There are 3 ways to turn a row about zero (a turn may also mirror it). The second row of each pair is the first, turned, with some noise.
In the rows, 128 means zero.
Known pairs, each followed by its turn:
[166  85 173 130 139]
[166 104 136 172 170] -> k_530

[142 152  88 106 103]
[102 152  96 137 101] -> k_530

[ 93 113 104 136 172]
[188 144 125 139 142] -> k_89

[136 155 145 147 100]
[137 159 162 145 111] -> k_530

[129  99 110 142  88]
[ 93 170 140 132 129] -> k_924

[ 80 136 126 175  95]
[114 111 183 110  86] -> k_530

[171 159 119  92 172]
[129  98 198 124 157] -> k_89

[174 109 157 137 113]
[ 74 131 110 102 153] -> k_89

[110 141 144  96  98]
[130 153  80 127 113] -> k_924

[156 107 145 147  78]
[ 96 155 147 139  78] -> k_924

[140 119 104 113  90]
[106 125 113 159 103] -> k_530

[134 114 177 143 143]
[102 168 125 130 153] -> k_89

[175 100 107 108 168]
[149 106 143  94 185] -> k_89

[177 156 123 146 107]
[ 88  88 125 140 147] -> k_89

[ 93  94 149 106 136]
[100  93 148 129 160] -> k_530

[162 175 125  98 179]
[136  56 106 158 149] -> k_924

[175 178  89 170 141]
[135  96 168 200 153] -> k_924

[ 95  97 125 147 137]
[146 144 142  99 134] -> k_924

New pairs. What belongs after each?
[144  89 137 178 155]
[189  82 137 129 135] -> k_530

[156 166 138 168 172]
[188 175 131 103 135] -> k_530

[107 175 135 162 128]
[178 139 133 158 126] -> k_924

[140 111  98 177 165]
[132 105 190 128 153] -> k_924

[ 87 152  87 144 109]
[153 179 123 151 168] -> k_924

[134  95 146  80  79]
[103 131 126  61  91] -> k_89

[139  77 125 143 128]
[100 128 157 101 120] -> k_924

[ 93 120 112 117 156]
[173 146 140 130 125] -> k_89

[166  83  77 117  84]
[121  90  74 167  86] -> k_530

[133 146 152 149 166]
[166 148 143 107 148] -> k_530

[101  88 167 102  77]
[104 158 100  75  79] -> k_89

[131 146  91 144  84]
[113 137 125 135  72] -> k_530

[ 95 158  98 130 176]
[177 112 128 124 174] -> k_924

[142 143 152 144 161]
[111 152 149 149 163] -> k_89

[169 179 120 112  77]
[ 79  69 136 130 105] -> k_89

[135  95 165 142 151]
[151 101 150 139 162] -> k_530

[ 78 168 164  92 160]
[ 94 161 156  83 182] -> k_530

[131 158 124 111 144]
[131 115 162 143 129] -> k_89

[146 149 122 149 156]
[160 146 122 108 134] -> k_530

[158  85 157 116  99]
[ 94 135 111  76 138] -> k_89

[167 155 160 156 147]
[178 163 135 141 141] -> k_530

[177  85  93 170 135]
[185  87  99 139  93] -> k_530

[148 115 137 132 163]
[131 134 134 123 167] -> k_89

[ 97 139 126 177  87]
[118 132  80 165  96] -> k_89

[179 137 107 151 139]
[107  97 161 162 134] -> k_924

[152 113 157 135 102]
[140 128 141 174 129] -> k_530

[ 82 118  83 150  88]
[ 94  90 141 108  70] -> k_530

[159  97 124 176 157]
[123  97 193 121 122] -> k_924

[ 79 122 137  81 148]
[148 135  81  83 147] -> k_924

[159 118 101 137  92]
[126 123  99 159  86] -> k_530

